The rows of a group lie close to one hidden flat surface of 13 dimensions, which passes through zero. Surfaces can cross.
(in the rows, 128 means zero)
Some rows, each with its group after it:
[ 77  79 142 184 125 116  88 152 201 139 161  83 111 157 140  98 118] : N
[127  97 104 115 145 134 148 130 165 118 102 111  97 128 118 124 119] : N
[125 150 127 150 104 139 156 143 141 101 137 101 105 163  78 158 114] : B
[156  83 145 158 112 115  90 101 134 155 147 104 131 133 140 120 116] : P
[126 128 104 123 133 132 164 134 103 140 104 106 164 121 112 124  88] : U
[143  83 114 108 123 117 140 102  82 161 110 153  96 145 140 153 145] : N
[205 170 146 127 108 150 120 123 135  54 119 115 141 129 119  98 135] : L
[134 141 123 144  82 147 152  73 138 126 120 119 113 151 124 117 183] : B
[139 150 124 101 128 135 127 107  98 139  98 147 122 101 133 136 147] : N
[109 137 135  84 126 133 139 149 107  81 145 115 127 132 115 105  80] : L
[182 117 103 132 101 134 131 127 145 171 108 117 164 157 142 121 140] : R
[149 137 146 184 125 155 116 136 159 115 135 104 137 135  96 143 118] : D
[154 112 122 127 131 128 143 119 136 155 152 137 152 129 124 113 162] : R
[160 121  91 115 121 101 111 103  76 164 116 113 145  99 128 142  90] : U
[135 172 122 152 145 130 170 148 137 111 120 122 156 106  91 137 120] : B
[102 126 127 169 101 155 138 114 125 147 111 112 123 149 102 181  96] : L
[159 126 123  92 120 160 119 127 139 124  78 139 116 138 157 107 144] : R
[127 125 122 123 115 121 134 160 114 111 116  91 113 146 102 131  94] : B
[124 109 115 135 129 130 188  92 132 148 136  90 112 129  69 157 160] : X
[ 99 130 142 100 146 130 113 146 124  84 114 130  82 137 140 126 124] : D
[ 99 157 147 213 134 141 157 143 128 136 107 121 202 129 122 153 113] : P
[131 125 126 157 131 118 145 115 130 145 135 132 152 134 126 156 145] : R
[116 122 120 129 163  70 170 167  86 130 118 116 106 111  90 169 118] : B
[177 130 146 197 204  99 117 142 159 100 150 160 183 106 143 182 142] : L
[ 95 116 166 117 125 146  96 144 116 119 137 107 153 136 147  98  87] : P
[152 174 133 100 111 180  86 135 148 121 191 129 137 144  94 158  99] : U
[111 112 147 136 130 139 177 103 106 111 147 154 137 173 131 144 193] : R
[149  98 119  93 146 109 107  88 149  78 166 122  80 121 139  98 177] : D
[135 115 120  96 176  89 127 177 101 128 149 148 147 104 135 119  98] : D
[153 119 177 109 105 163 166  76  89  82  74 157 127 116 153  88 112] : L
[111 146 139 176  74 151  98 133 160 188 125 104 143 130 119 115 100] : D
[107  83 145 153  93 129 111 110 101 163 166 112 149 132 124  82 133] : U
[ 99 142 149 152 144 108 135 130 159 110 149 106 129 111 115 131 128] : P
[106 162 142  92 141 130 113 149 133 169 108 125 105  80 118 120 141] : X
[ 92 136 120 128 120 150  82 105 107  80  95  58 174 106 148 105  79] : N
[107 131 105 116 139 138 149 115 110 117 123 121 131 138 116 162 146] : L
[154 124 115 116 144 173 119 110  96 116 109 128 177 134 133 155 135] : L
[105 101 150 132 151 139 151 145 109 169 107 109 140 101  99 134  83] : P
[167 151 146 160 137  97 125 178 100 141 114 129 148 116 128  99 145] : D
[167 108 127 123 126 171 112  69 100 158 101 138 156 102 136 140 146] : P
[102 122 124 124 163 111 124 145 117 155 114 146 136 102 144 141 113] : L
[138 146  99 101 137 129 162 147  96  84 122 113 108 154  85 176 124] : L
[173  95 132 153 136  89 123 137  95 121 124 123 120 103 112 108 150] : U
[126 150 153 146 123 157 138 165 152 158 110 144 155 134 130 107 137] : D
[134 149 123  99 107 153 101 140 150 120 178 165 106 154 126 117 159] : P
[151 113 137  99 143 182 140 144 115 153  66 157 128 127 138 121 132] : P
[118 117 119 136 103 137 117  88 143 174 145 131 144 115 133 123 110] : N
[137 134 121 124 145 143  88  96 137 134 132 131 163  87 141 149 111] : R
[192 123 114 124 132 134 170 133  98 159 122 133 137 115  82 121 155] : N
[196 117 113 131 132  72 132 168  83 108 113 134 102 161 131 153 118] : X
[163 101 112 133  88 134 113  83 159  87 139  50 135 144 119  84 101] : P
[136 111 106 107 138  85  49 130  98 191 140 147  75  83 130 198  51] : L
[136 112 141 175 193  88 151 149 141 142 145 172 157 113 141 158 149] : B
[115 122 105 136 126 150 152  89 134 121 129 107 119 126  87 181 101] : N
[120  96 130 175 164  97 128 150 159 135 146 118 144  90 111 126  99] : U
[150 108 131 112 110 123 146 162 128 113 116 117  95 146 116  70 147] : U
[ 80 140 141 143 111  83  99 165 182 142 126 131  97 140 176  92 131] : D
[103 144 121 124 138 162 116 128 138 102  95 127 120 144 137 180 118] : L
[109 110 165 180 126  98 139 185  66 111 129 131 112 153  98 160 113] : U
[127 147 141 108 135 140 176 141  97 142 123 111 134 121  84 123 166] : X
[108 123 128 127 124 119 128 151  69 203 109 139 137 118 126 134 119] : L
[128 135 130  68 131 159  52 101 136  61 137 131 121 126 172 132 100] : P
[159 114 140 117 122 162 146 123 119 150  85 147 115 112 118 125 100] : L
[140 167 136 102 121 168 133 158 138  92  95 119 113 139 109 126 125] : X
[133 142 142 123 154 103 139 155 100  92 154 145 139 135 128 138 145] : N
[104 104 136 153 128 126 124 142 139 115  76 110 102 108 127 115 107] : U
[155  98 172 157 150 165 112 158 156 153 126 112 157 121 103 118 151] : B
[108  88 120 125 156 119 156 106 117 127 156 178 145 128 153 122 144] : X
[173 109 126  99 109 143  99 135  99 136  90 118 102 140 131 128 120] : B
[ 94 160  96 165 136  79 143 167 130 121  97 160  88 109 120 184  58] : X
[146 123 121 180 126 123 136 105 178 137 111 146 174 142 167 163 133] : D
[129  91 102 140 115 128 127 122 149 140  75 108 130 159 172 100 134] : L
[106 166 144 106 105 149 147 155 109 163 119 146  99 126 101 114 157] : X
[178 153 135 140 113 172 120 109 127  88 141 160 167 135 130 115 151] : X
[125 127 134 138 135 125 135 150 143 119 148 122 142 133 121 112 120] : R
[ 84 173 129 133 102 119 128 101 139  90 163 134 104 147 130 147 144] : B
[ 97  97 133 120 133 169 160  97 114 103 104 116 140 151 126 153 107] : P
[109  98 143 122 131 113 138 125 120 126 176 113  71 134  98  84 176] : D
[ 94 110 128 115 108 104 119 130 112  94 157  91 134 128 131  69 113] : U
[110 179 175 155  92 108  77 162 106 104 170 130 108 166 134 139 159] : N
[131 182  91 112 136 103 183 116 126 116 179 148 165  93 107  80 140] : B
[ 99 103 128 117 117 125 135 157 124 110 128 121 112 178 142 129  90] : D
[127 105 177 184 108 220 118 116 140 124  88 135 124 151 123 110 119] : R
[152 125 147 127 130  98 102 135 105 112 133  99 141 116 141 104 115] : P
[148  79  98 132 122 145 169  97 143 138 139 112 146 149 107 129 115] : D
[ 98 111 133 124 114 132 137  90 120 151 101 127 101 127 140 132 169] : B
[ 83 153 131 141 152  69 146 159 120 100  97 118 128 115 154 127 120] : X
[161 150  91 128 111 124  85 107 152 106  87 145  99 131 166 157 133] : P
[123 109 112 113 133 124 117 122 121 123 127 147 136 141 165 120  96] : B
[103 130 141  85 142 147 119 119 141 134 187 161  99 116 109 135 160] : X
[131 150 127  88 138 146 177 149  77 136 143 123 134 107  59 131 140] : B
[156  91 115 117 104 104 100 116 139 124 160 115 109 154 148  91 128] : R
[137 105 108  79 135 116 103 135 151 135 109 143  43 115 130 136 117] : U
[128 135 118 104 106 135 110 112 124 111 100 112 110 132 144 119 121] : X
[151 106 102 119 119 128 170 130 111 156  80 124  99 138 111 134 126] : B
[159 124 129 111 123 143 133 137  89 144 111 133 112 115  97 133 130] : U
[184 138 105 103 126 119 160 105 136  60  88 128 105 146 143 120 168] : N
[160 129  99  89 150  99 121 127 109 118 147 124 146 101 128 126 120] : R
[183 166  86 124  94 108 119 133 108 107 123 128 126 140 122 126 140] : P
[131 144 149 122  98 129 157 140  98  87 151 113 131 155 103 103 116] : L
[155 127 106 123 108  62 110 122 104 156 140 122 117 123 145 121 146] : R
[131 101 127 174 136 154  93  89 150 164 128 107 155  99 121 144 130] : N
[137 141 161 141 139 149 151 190  81 143 119 132 168 133 107  91 130] : D
[ 90 109 127 117 141 182 134 126 119 103 103 118 164 142 133 151  58] : D
[153 137 120 157 129 112  97 123  90 112 130 100 153 118 114 167  97] : N
[112 134 126  86 154 108  69 113 110 107 109 140 139  70 183 113 111] : U
[161 119  88  81 114 152 158 116 118 113 109 125 111 128 102 102 119] : X
[149 130  98 102 121 128 142 155 139 131 138  94 141 126  95 106  88] : R
[117 105 140 135 137 145  92 117 154  83 150 108 120  96 108 117 108] : U
[135 161 142 111 138 117 126 166 135 117 104 156 126 130 154 119 147] : D
[144 210 159 132 119  93  66 172  86 104 168 144  91 111 102 175 126] : R
[154 107 122 172 178  85 151 172  61 137 133 107 206  78 102 105  54] : R
[124 112 128 108 137  78 151 111  83  95 127 125  86 144 134 157 146] : P
[ 83 122 154 106 180 118 103 176  92 164 119 133 148 100 138 164  76] : X
[125 122 115 166 124  98 193 126 188 122 121 137 153 147 151 109 105] : N
[ 87 160 134 126  80 119 151 139  87 109  80 112 102 169 143 117 137] : B
[151 173 148 169 108 130 128 164 145  41 126  95 116 163 105 127 112] : R
[187  83  86 111 136  98 126  92  79 128 156  95 137 111 101 128 127] : N
[ 89 103 164 131 170 163 152 139  72 103  72 160 144 114 135 156 127] : U
[167 134 106 154  71 167 126  75 133 140 115 126 108 142 101 150 136] : X

New rows, each followed by its group:
[134 134 115 130  84 102 124  87 128 152 164 101 111 102 104  95 144] : L
[128 129 111 109 120 108 105 102 121 105 132 133 127 127 157 149  84] : N
[133 138  92 114  89 126 134  74 100 159 153 112 132 156 119 168 114] : U
[155 106 156 127 165 162 109 155 120 172  73 163 125 115 152 112 185] : N
[105 107 119  77 148 138 135 134 145  74 158 125 170 173 179  87  98] : U
[105 124 169 118 106 190 127 130 149 107 116 111  90 165 101 145 168] : B
[182 148  93 142 135 108  86 121 157  83 123 136 132  97 143 139  85] : X
[ 79 137 116 163 137 101 163  82 104 160 130 135 155 128 140 192 131] : U
[104 127 126 158 156  91 144 127 145 128 119 162 134 129 172 139 134] : B
[109 104  86 109 108 150 139  70 181 123 119  97 131 121 132 119  97] : D
[115 130 146 156 109 140  93 104 190 167 129 140 145 128 173 106 172] : R
[115 125 165 145 144 164 125 114 142 124 125 135 153 123 137 132 140] : P
[144 140 118 116 132 125  80 113 136 142 140 110 113  39  85 119 112] : U
[141 143 143 110 142 180 159  81  99  96 134 160 192 127 136 140 152] : N
[159 146  84  95 128 145 137  89 125 156 104 118 141  99 119 147 110] : U
[ 95 170 123  83 145 111 182 155 159  94 111 159 132 114 154  92 111] : N
[138 106 136 128 191 110 135 164 106  91 132 107 191  99 125 126  93] : B
[132 134 155 131 136  97 135 128 110 114 142 139 146  95 136  96 110] : L
[108  87 118 121 124 118  86 119  83 154 137 106 103 118 123 141  73] : D
[122 130  94 168  88 108 155 115 139 168 142  97 128 134  94 122  90] : B
[137  88 116  96 128 139 136 117 108 131  96 142 116 161 165 112 154] : L
[130 128 118 128 115 121 128 101 104  67  90 113 162 156 178 129 114] : D
[180 162  99 133 135 126 146 121 135 134 188 122 152 141  78 193 107] : U
[120 142 128 126 130 127 118 158 134 145 125 124 150 137 149  90 169] : L
[137  74 101 121 153  91 173  85 137 133 178 151 124 129 125 149 137] : N
[130  89 160 128 130 162 165  82  66 159 178 119 185 126  90 118 155] : P
[123 137 141 171 106  95 113 101 110 141 121  77 129 139 125 166 143] : X
[152 136  89 110 145 112 194 149 126  87  83 123 142 175 127 194 121] : R
[124 189 105 117 107 135 160 135 160 138 162 115 137 170 105 161 113] : U
[179 109 135 146 146 120 151 162 136 121 144 158 122 166 118 158 124] : N
[113 114 111  79 135 115 158 126 113 118 137 128 158 155 169  75 133] : U
[129 185 122  96  67 144 134 111  46  95 127 108 165 129 118  70 139] : X
[118 134 132 154 116 124 148 145 162 211 131 165 176 125 145 127 136] : D
[110 118 101  48 115 116 115 137 105 149 105 127 111 130 162 101 111] : R
[154 116  98 146 144  95 132  79 118  83 104  92 102 116 122 165 169] : N
[189 131  76 122 109 105 105 112 130 119 102  72  86 103  90 142 102] : N
[120 120 145 134 130 139 116 109 122 119 101  94 135 112 128 137  92] : P
[174 158  92  80 128 108 131 148 136 175 124 133 102 106 116 113 132] : U
[ 78 112 141  96 121 108 126 128 105  92 162 129 104 139 135 122  79] : L
[152 115 166 175 124 129 110 123 118 214  83 125 127 131 143 153 183] : X
[ 93 147 134 162 124 118 123 160 207 177 153 139  92 143 121 155 119] : U
[104 151 111 106 119 135 106  96 101 197 173 137 175 123 141 155  96] : U
[138  94 147 149 178 133 137 135 185 144 161 144 139 105 124  87 168] : D
[117 119 109 160 120  98 148 113 149 135 110 119 139 138 144 149 118] : D
[167 125 126 129 116 114 115 162 175 127 116 128 110 159 151 102 141] : R
[121 137 118 101 151 135 110 143 145 116 118 181 116 104 156 117 109] : X
[102 131 137 101 135 155 177 128  92  95  86 139 103 135 109 137 155] : U
[ 76 139 144 140 109 161 110 120 142  98  83 115 120 144 156 132  97] : R
[ 88 132 148  76 131 127 118 115 102 156 148 145  97 100 128 117 157] : P
[158  95 128  83 148 186 109 111 132 100 119 141 124 134 137 121 123] : D
[ 98 155 118  96 138 110 101 142 122 117 122 120 126  99 142 118 107] : L
[180 144 119 161 118 136  96  67 174 135 135 158 152 111 171 112 170] : B
[141 140 126 130 174 105 125 187 134 135 163 146 128 121 104 160 128] : L
[135 158 144 158 146  72  95 158 153 187  53 132 125  56 178  81 174] : B
[176 135 160 101 140 177 105 188 111  91 176 134 156 128  84 102 111] : U
[153 135 141 119 119 142 149 136  65 113 111 127 199 150 149  87 153] : R
[130 180 176 170 151 121 106 179 133 125 185 152  92 129  70 203 170] : N
[160 106 133 129 116 105 134 156  98 134 155 139 138 167 135 108 127] : N
[134 101 138 125 136 159 106 110 108 113 151 113 134 125 116 116 121] : D
[123 109 149 144 156 166 113 148 162 133 118 142 149 113 134 118 113] : U
[115 122 125 119 122 125 123 107 102 123 159 131 144 131 129 146 107] : N
[ 69 165 141 142  86 107 113 122 120 150 191 133 104 124 106 130 138] : X
[149 120 134  85 144 184 173 164 124 128 124 148 151 144  99 104 129] : D
[102 139 124  87 148 170 142 129 130 124 109 171 129 123 145 127 115] : B
[121 133 131  97 133 134  86  99 125 130 114 128 115  84 156  90 153] : D
[ 83 136 117 114 112 140 154 138 157 127 126 127 122 142 133  84 142] : P
[188 161 122 107 157 141 134 107 105  88 145 132 182  96 117 115 189] : L
[152 117 122 160 125 114 108  99 122 117 184 112 176 141 131 150 110] : U
[184 116 144 111 138 116  87 157 150  89 134 116 106 162 154 125 139] : X
[137 121 151 205 149 115 124 144 119 115  88 140 108 129 131 173 104] : R
[158 140  99 128  89  92 120 110 112 125 119 128  68 140 121 145 139] : X
[119 139 154 149  99 163  97 132 158 159  71 108 114 122 135 113 144] : B
[187  42 100 136 106 142 106 117 129 179  95 100 127 151 145  83 117] : N
[102 157 105 151 107  92 137 116 126 136 145 101 148 152 136 159  94] : U
[102 130 153 128 129  91 144 144  90 128 141 146 118 121 131 122 111] : L
[128 153 129 146 102 116 138 122 138 153 165 127 142 129 108 128 153] : D
[129 135 138 125 127 124  79 134  83 103 131 168 127 144 169 167  96] : X
[125 108 121  92 126 148 125 103 143 126 129  88 124 125 118 111 128] : X
[113 101  96  97 160 148 161  79 110 120  96 125 108  99 106 173 110] : D
[137 104 112 125 115 139 127  99 135 161  91 110 127 111 136 105 119] : P
[119 119 127 108 148 122 113 117 117 125 111  71 137 109 122 152 104] : X
[146 111 125  79 133 133 118 135  84  92 133 134 100 150 129 131 123] : D
[125 124 124 112 113 126 128 132 121 144 128 140 136 142 145 119 126] : D
[126 102  93 145  96 114 174  89 105  99 110  73 153 162 121 122 109] : R
[128 122 148 176 132 116 152 126  97  73 140 109  98 174  99 167 151] : D
[100 141 100  90 166 161 172  98 149 158 109 136 142  73 107 137 127] : U
[101 108 125 161 183  87 110 129 111 134 164  93 160  75 107 139 129] : N
[133 113 154 150 146  96 118 159 102  87 141 136 143 136 144 116 134] : U
[139  73 123 182 134 146 121  87  98 128 107 111 123 112 107 150  69] : R
[113 125 182 128 130 119 173 176 113 122 151 161 116 146 119  91 122] : L
[158  92 133 125 135 170 126 164 137 106  95 106 147 158 127 118  85] : B
[104 157 108 140  99 159  82 111 155 131 106 177 134 151 190 139 149] : P
[147 145 133 101 112 112 114 153 122  75 211 120 133 177 112 133 133] : R
[159 129 144  92 117 113  95 163  51 110 182 148 171 191 165 114 118] : U
[121 157 130 113 124 171 144 139 139 145  88 133 117 118 110 130 127] : U
[154 117 112  56 137  75  97 155  79 109 170 165  86 130 151 106 127] : X
[108 149 137 114 159 111 146 128 126  65 119 112 144 125 146 130 147] : X
[102  72 155 115 168 167 101 126 116 146 148 145 143  52 100  99 116] : U
[138  95 115 140 145 145 141 105 160 118  98 122 125 130 137 134 125] : D
[ 70 132 134 175 118 106 159  62 127 115 135 145 150 147 171 135 177] : B
[162 100 121 133 150 127 109 137 135 166 118 149 143 125 154 122 152] : L
[130 163  80 104 121  95 130 109 146 104 160 104 136  99  98 166  82] : D
[144 128 137 119 152  95  97 137 120 145 131 132 130 103 150 128 140] : X
[ 85 129 151 129 122 138 106 141 103 150 105 114 109 114 133  92 126] : D
[162 149 137 136 145 116  99 154 159 152 135  96 145  88 110 113 126] : X
[121  92 143 152 117  96  59 151  98 144 165 113 110 157 145 131 128] : N
[ 96 110 115 124 127 117 165 131 100 123 135 110 148 148 120 130 103] : R
[ 83 152 166 104  91 168  93 164 142 169 123 141  89 130 132  73 133] : R
[113 163 144 128 195 139 180 120 145 132  79 165 132  72 122 163 196] : X
[145 128 141 104 119 137 123 122 124 125 104 139 109 107 136 102 103] : L
[ 98 124 140 141 130  83  98 122 143 115 206 113 127 104 130  80 131] : R
[ 96 131  96  79 103 129 108 163 161 104 105 119  93 129 149  69  56] : X
[137 168 111  90 163 101 107 158 184 119 115 153  80 110 151 154 120] : U
[145 137 130 130 134 136 116 134 142 146 140 108 113 116  87 166 115] : X
[ 99 159 137 153  96 146 164 126 139 112 130 125 119 168 112 131 147] : B
[103 156 135 110 115 105 123 188 107 127 134 161  87 165 142 133 102] : B
[168 178 112 152 136 114 167 170 111 156 139 114 183 133  91 145 102] : U
[ 96  89 139  79 145 128 118 139 121 115 129 103 111 120 127 108 128] : B
[117 117 151 122 121 122 156 166 132 150  96 152  95 144 144  87 138] : L
[133 140 149 152 127 127 122 147 110  90 105 127 143 154 154 126 136] : D
[140 148 111 123 122 152 111 122 145 115 111 102 145 116 120 131  83] : U
[ 79 149  70 112 119 113 145 116 136 118 136 130 136 117 131 125 114] : P
[ 61 127 131 119 133 156 170 138 112 133 134 106 169 110  98 104  96] : U
